Each new row is followed by its nearest point in the smallest flat space through zero that holds the last named rows.

Q_630:
[[-20.2  53.2 -34.6  41.8  -0.1 -75.1 -30.3  12.4 -12.3  -6.6  18.3  11.7
   14.8 -12.4  30.7  -0.3  32.6]
 [-84.9   5.1 -49.1   6.9  41.5  -0.3 -12.0  51.9 -24.8  16.1  40.5 -20.7
   -0.9  17.4  -8.2 -15.8 -24.4]
 [-84.9  -1.4 -10.4  34.5  43.8 -57.8 -20.6  35.2  22.9  14.3 -26.7  20.1
   26.1 -10.2  -5.8 -34.3 -32.6]]
New rows:
[ -1.8 -39.6 -18.6 -15.3  39.4  -4.7 -34.0  10.1 -35.5 -40.7 -17.8 -28.4
  11.3 -24.0 -17.2  40.3  19.3]
[-6.5  0.8 -7.0 -1.9  3.0  5.1 -0.1  5.4 -6.0  1.4  8.8 -5.1 -2.4  3.7
 -0.9  0.4 -1.3]
[ 25.5  13.1 -14.5  31.5 -18.0  22.9  17.2  -3.6  -5.2  34.5 -16.9 -25.5
 -35.2 -20.0  -1.4 -34.1 -38.2]
[ 3.8 -8.1  4.6 -7.4 -0.4 13.4  5.1 -1.8  0.7  1.0 -1.2 -2.8 -3.1  2.6
 -4.8  0.7 -4.7]
[ 35.1  27.8 -25.2  24.9  17.6  10.3  16.1  28.6  28.4  29.7  39.1  -0.1
  19.5  -8.4  27.0   7.4 -23.9]
[ -4.0  10.6 -12.6   3.1  -0.2  -4.3  -4.1   5.1  -9.9  -0.8  14.2  -4.5
  -1.7   2.3   5.1   2.8   7.0]
[-18.0  -8.1  31.8  37.4  37.5  -2.8 -17.2 -36.6 -12.3  18.2  32.5 -28.3
  14.9  -9.5  36.1  41.1  36.6]
[  2.8  15.5 -10.9   6.9  -4.5 -12.3  -6.0   0.9  -8.4  -3.2  11.6  -0.9
   0.1  -1.0   9.1   4.4  12.9]
[ 29.1  -9.3 -35.9  12.0   9.9   6.8   8.4 -18.0  23.8  41.2 -14.2  33.7
 -17.8 -34.6  14.9 -15.8  19.3]
[ 12.7   1.7   9.6   3.9  -6.6  -9.8  -0.6  -9.3   7.8  -3.2 -11.9   7.9
   3.6  -6.2   3.4   0.8   5.1]
[  6.9  -4.7 -29.8  -6.5  40.8 -15.6  -8.4 -25.6 -17.1  -5.5 -35.9  27.6
 -20.7  25.1  18.3  -7.4  10.5]
[ -1.9   4.0   0.5   6.2   0.3 -11.8  -3.4  -0.4   3.3  -0.7  -4.6   4.8
   3.8  -3.6   2.9  -1.8   2.0]

Q_875:
[[ -3.4   2.4 -38.1 -69.8  26.7  -4.2   3.6  43.1 -76.5  19.7 -23.3  11.1
   32.0 -26.6   4.8  27.6 -66.0]
 [ 19.1 -13.7 -45.3 -30.4  14.0  31.9  24.9  57.9  -7.7 -45.8  17.2   3.0
   56.9  17.7  32.2  36.1 -51.2]
 [-41.3   7.5 -46.4 -35.6  -5.6  38.9   9.5  39.3 -23.3  41.9  24.3  25.9
   25.6  48.0 -37.6  37.9 -29.6]]
New rows:
[ 15.0 -21.0   0.4   0.6   2.2 -10.3  26.2 -43.3  -1.3  13.4  -2.1   3.3
   8.0  35.3  -3.9   3.4   9.9]
[-3.9  0.9  3.0  7.6 -4.7  2.5 -0.7 -4.9  8.6  3.0  4.5  0.6 -4.5  6.9
 -5.3 -2.0  8.5]
[-10.1  17.7  27.7 -17.9  17.6 -25.2 -36.4  35.6  -1.9 -18.4  18.1 -14.0
 -59.4  51.1 -29.7   4.6  34.6]
[-12.9   4.3   6.2  10.6  -8.9   2.2  -4.1 -11.5   9.3  16.3   5.4   3.2
 -12.4  11.1 -16.4  -4.3  16.0]
[ 40.3  43.4  12.2  16.4 -14.1  -7.7  -0.6  32.4 -59.4 -10.3  28.6 -19.6
 -27.0   0.0  53.7  13.2  25.4]
[ 14.5  -3.8   3.7  -1.2   6.5  -8.0   0.8   0.6  -2.7 -16.3  -7.7  -6.1
   3.3 -15.1  16.0  -3.6  -5.2]
[-23.1 -13.7  18.1  11.0 -11.3  -3.5   2.9   0.3 -22.9   0.1 -13.8  -5.7
  59.4  -4.3   9.3   4.9 -35.1]
[  4.0  -1.6  -9.4 -14.0   6.8   0.7   3.0  12.2 -13.3  -4.2  -3.6   0.9
  10.9  -5.5   6.8   7.0 -16.1]
[  7.6 -10.0  35.0  47.1 -16.4  14.2 -14.6 -30.2  -2.7   7.5 -13.7  -7.6
  -3.0  -0.4 -26.3   0.4 -42.1]
[ -2.2   2.0  10.4   9.4  -3.6  -5.9  -4.5 -12.7   5.8   5.7  -2.1  -1.6
 -11.6  -2.5  -4.8  -8.2  12.5]
[-27.3 -15.0   2.7 -40.7   0.9   8.5  -2.3   6.9  17.0  18.3  18.1 -41.9
  -8.6 -14.9  -6.0  15.3   9.9]
[-8.0  2.5 -3.6 -4.4 -1.4  2.5 -0.9  1.5 -5.0 11.2  1.2  3.9 -0.7  4.5
 -8.5  2.9 -1.4]

Q_696, 3 rows:
[[ 18.7  -7.8 -10.8  -9.4  25.5 -32.2 -22.0 -18.2  12.6  18.6 -42.7 -15.1
  -18.9  25.2  -5.5 -20.9  25.9]
 [-30.3 -15.6 -38.8  -1.9  17.9   9.8  23.1 -28.8  -7.4 -63.0 -21.8   5.7
   16.5  28.7 -20.3   7.4   5.2]
 [ -8.1 -13.4 -19.5 -27.1 -47.4 -10.2 -28.4  51.6  -5.8  10.6 -26.7   0.1
    7.7  23.7  -7.8  16.7  13.4]]
New rows:
[ 13.9 -14.4   7.1   0.2 -17.8 -35.9 -44.4 -10.6  24.9  14.6  -3.8   6.6
 -31.9  18.6 -53.4   7.8   2.0]
[ 12.1  -4.6  -3.9 -10.7  -1.2 -19.9 -21.1   7.5   6.0  21.5 -24.1  -8.4
 -10.1  13.6  -1.4  -7.6  15.2]
[-54.1  11.4   6.4 -11.1   1.5  26.5   4.6  -3.1 -21.3 -59.4 -23.6  57.9
  -1.1 -20.6 -16.7  -6.0 -26.1]
[-27.9  -4.9 -16.8   3.8  -4.0  23.2  25.2  -6.3 -11.2 -46.7  10.4  11.6
  20.0   3.1  -8.9  15.9 -11.0]
[ 21.6  33.1   4.9 -49.6  -8.8   7.0 -45.7   9.2 -23.0  10.4 -59.4   6.1
  -2.5 -10.0  -3.7 -52.9   7.6]
[ 14.1  -4.9  -3.3 -13.1  -5.3 -22.5 -25.8  12.9   6.5  27.2 -26.3  -9.3
 -11.3  14.5  -0.9  -7.5  16.9]
[ -6.4   1.6  29.1  23.4  -8.8  26.3  -4.0  -9.9 -55.5   4.7  59.4  29.9
  27.7  15.4   4.7  18.1  14.7]
[ -9.6   7.5  11.5   9.2 -12.6  21.6  16.1   8.1  -7.2  -9.5  32.1   9.5
  10.6 -20.8   5.7  11.4 -18.7]
[ -6.3 -13.5   8.1  -0.8   5.6  -2.4   4.1  -3.3  11.4  -3.0 -32.2   1.3
  -9.9   3.0   1.6 -15.3   5.6]
[  2.9  -3.4  -6.2  -2.6   9.3  -8.3  -4.1  -8.2   3.1  -0.1 -13.9  -3.9
  -4.1   9.5  -3.2  -5.6   7.8]

Q_823, 3 rows:
[[ 48.2  15.3  44.0   3.2 -14.8  40.0 -19.6  18.0 -23.1  -0.3  21.2 -16.5
  -65.4  -5.8  15.6  -1.1 -37.9]
 [  9.6   4.0  34.8 -49.1   4.9  46.4   4.2   1.1  73.4  -6.5  26.9 -10.7
   17.6 -10.3  11.7  55.4 -48.1]
 [  4.9 -10.1  59.5  55.1 -17.2  -8.7   2.8 -45.0  32.8 -28.6  39.7  11.0
  -46.2 -14.7  50.9   9.4 -31.0]]
New rows:
[  9.9  10.0  25.6  22.8  20.6   1.5  23.6 -18.9 -19.3  10.8  -0.6 -17.0
 -18.7 -25.2  22.0 -29.6  14.6]
[  5.9  -0.8   9.8  24.6  -7.1  -7.8  -3.5  -6.7 -16.1  -4.2   4.3   2.5
 -24.1  -1.2   9.7 -12.8   0.4]
[-38.9  -4.1 -13.7  19.7   5.9  34.1 -33.7   8.1 -16.9 -11.4  29.9  34.9
 -15.6   5.1  20.7  36.7 -22.1]
[  4.6  -0.1  13.4   5.0  -3.1   4.3  -0.7  -4.9   7.3  -4.4   8.6  -0.3
 -10.0  -3.1   8.9   4.5  -9.8]
[  7.4  -1.3  22.6   5.7  17.9   7.1 -17.7 -26.9 -24.7  40.9   2.2  23.6
  22.7 -29.3 -15.9  28.5  -1.7]
[ 0.0  0.3  0.1 -3.7  0.7  2.2  0.3  0.9  3.2  0.3  0.3 -0.6  2.4 -0.2
 -0.6  2.6 -1.5]

Q_120, 3 rows:
[[-25.9  24.1  29.4  25.5   0.4 -19.3 -30.7   7.6  24.7  12.0  -5.4 -35.6
   -0.5   9.8   3.6  12.6  11.4]
 [-25.0  -1.9  54.0  -6.2  39.7 -18.7  21.4 -26.0 -27.5  30.4  29.5 -11.7
  -24.2  13.5 -16.1 -12.9 -20.4]
 [ 20.1 -11.4 -24.2  28.4 -25.0  52.8  35.8 -32.6 -18.0 -36.2   2.7   3.3
    9.3  16.5 -16.0 -31.3 -36.4]]
New rows:
[ 17.3   2.7 -20.4  32.2   1.2  -5.0  31.6 -17.9  11.5 -16.8  37.7  -2.1
  32.4 -14.8 -33.3  27.9 -22.5]
[  5.9  -2.8  -7.2  11.8  -9.1  18.1  11.2 -11.4  -5.1 -12.5   0.6  -0.8
   3.4   6.5  -5.6 -10.6 -12.5]
[  2.8 -22.9  -5.4   5.2  35.9  39.5  31.5 -35.8  -6.4  32.4 -36.4 -24.2
 -16.9 -25.2   9.4 -27.0  27.2]
[  1.8  -6.5   3.4  -3.4   6.0   5.4  14.8 -10.8 -13.0   0.4   7.9   4.9
  -4.2   2.8  -6.0  -8.8 -10.7]
[-21.0   9.8   9.6  15.7  -1.9  12.0 -25.7 -34.3 -41.2  18.8  11.3  -5.4
   8.7  26.4  14.6  22.6   7.6]
[-11.2   6.2  18.0  12.1   4.7  -2.3  -0.4  -8.2  -0.2   5.0   4.9 -14.4
  -3.9   9.0  -4.8  -3.4  -6.2]
[ -5.5   5.4  24.7   7.2 -20.2 -36.0  41.2 -39.1 -28.9 -38.0  22.9  -2.2
  -3.8  15.6  34.4   4.7 -22.4]
[ -4.1  -3.3  13.8   7.5   7.1   8.7  18.0 -19.6 -15.0   0.5  11.7  -4.7
  -6.2  10.6 -10.9 -14.1 -18.6]

Q_469:
[[-16.7 -20.9 -30.9   5.7  43.4 -62.2 -25.9  30.9  -3.6   2.5 -42.1  27.2
   12.9  -6.7 -15.6  25.9  28.7]
 [ 12.1  28.1  31.5  84.9   6.6 -25.1  19.9  39.6 -32.4 -33.7 -50.9 -29.1
  -31.1   8.1  38.4 -10.8  26.1]
 [ 37.2   8.6   7.0   2.7  -3.0  -0.5   1.4  70.6   8.3  31.0  -5.4  -9.4
  -25.0 -25.1  26.9   9.5   0.7]]
New rows:
[ -0.7  -0.8  -4.5  10.6  -5.2 -67.3  -6.0 -10.5  -5.6 -35.9  13.1  -4.0
   8.6  -3.5  -4.9  11.7   0.3]
[-14.2  -4.4  -6.2  12.8  13.8 -20.6  -4.7  -7.3  -8.1 -13.5 -17.2   6.2
   6.7   6.9  -7.0   2.7  11.4]
[  5.8   3.3   1.2  40.0 -36.6  43.3 -24.9  29.6 -24.7  20.3  10.3  -4.5
 -23.7  25.4 -21.3  21.8 -32.4]
[ 14.8   9.7  12.4   3.7 -13.0  16.5   8.9  10.9   1.4   5.2   8.1 -11.8
 -11.7  -3.9  13.4  -5.7  -6.7]
[ 20.3 -27.6  41.7  10.3 -23.4 -37.6  -4.8  13.7 -35.0 -50.7  35.2   9.1
   5.0   0.8   1.4   4.6   8.2]
[ -2.0   5.3   6.5  17.7   0.8  -3.9   4.7  -1.7  -8.0 -11.4  -9.2  -5.6
  -3.6   5.2   5.0  -4.2   4.8]
[-40.7   4.0 -21.0  11.3 -10.6 -26.2  -2.9   5.7   4.6   4.6  38.0  35.2
   7.3 -14.4  38.0  19.9  69.4]
[ -6.3  -7.3 -10.5   0.0  13.5 -19.0  -8.5   7.3  -0.6   0.8 -12.0   9.3
   5.2  -1.7  -6.3   8.1   8.4]
[ 18.5 -21.6 -30.7 -46.8   6.7 -44.4 -41.3  11.4  -0.4 -18.4  13.8  -6.4
   2.6 -24.0 -22.7   0.7  -1.7]
[ -5.1 -17.1 -22.7 -26.9  15.2 -17.1 -17.5  10.5  11.2  17.9  -0.5  19.9
  12.1  -9.7 -15.5  16.1   2.9]
[  2.6  -3.5  -0.1   2.2 -33.0  19.2 -25.2  17.2 -11.2  11.3   7.6  -6.3
 -28.0 -51.0 -25.8  18.0 -22.8]
[ 15.0   1.0   0.9 -14.5  -7.4  11.4   0.1  18.3   9.5  18.3  11.6  -1.9
  -6.2 -10.9   6.1   2.8  -7.6]
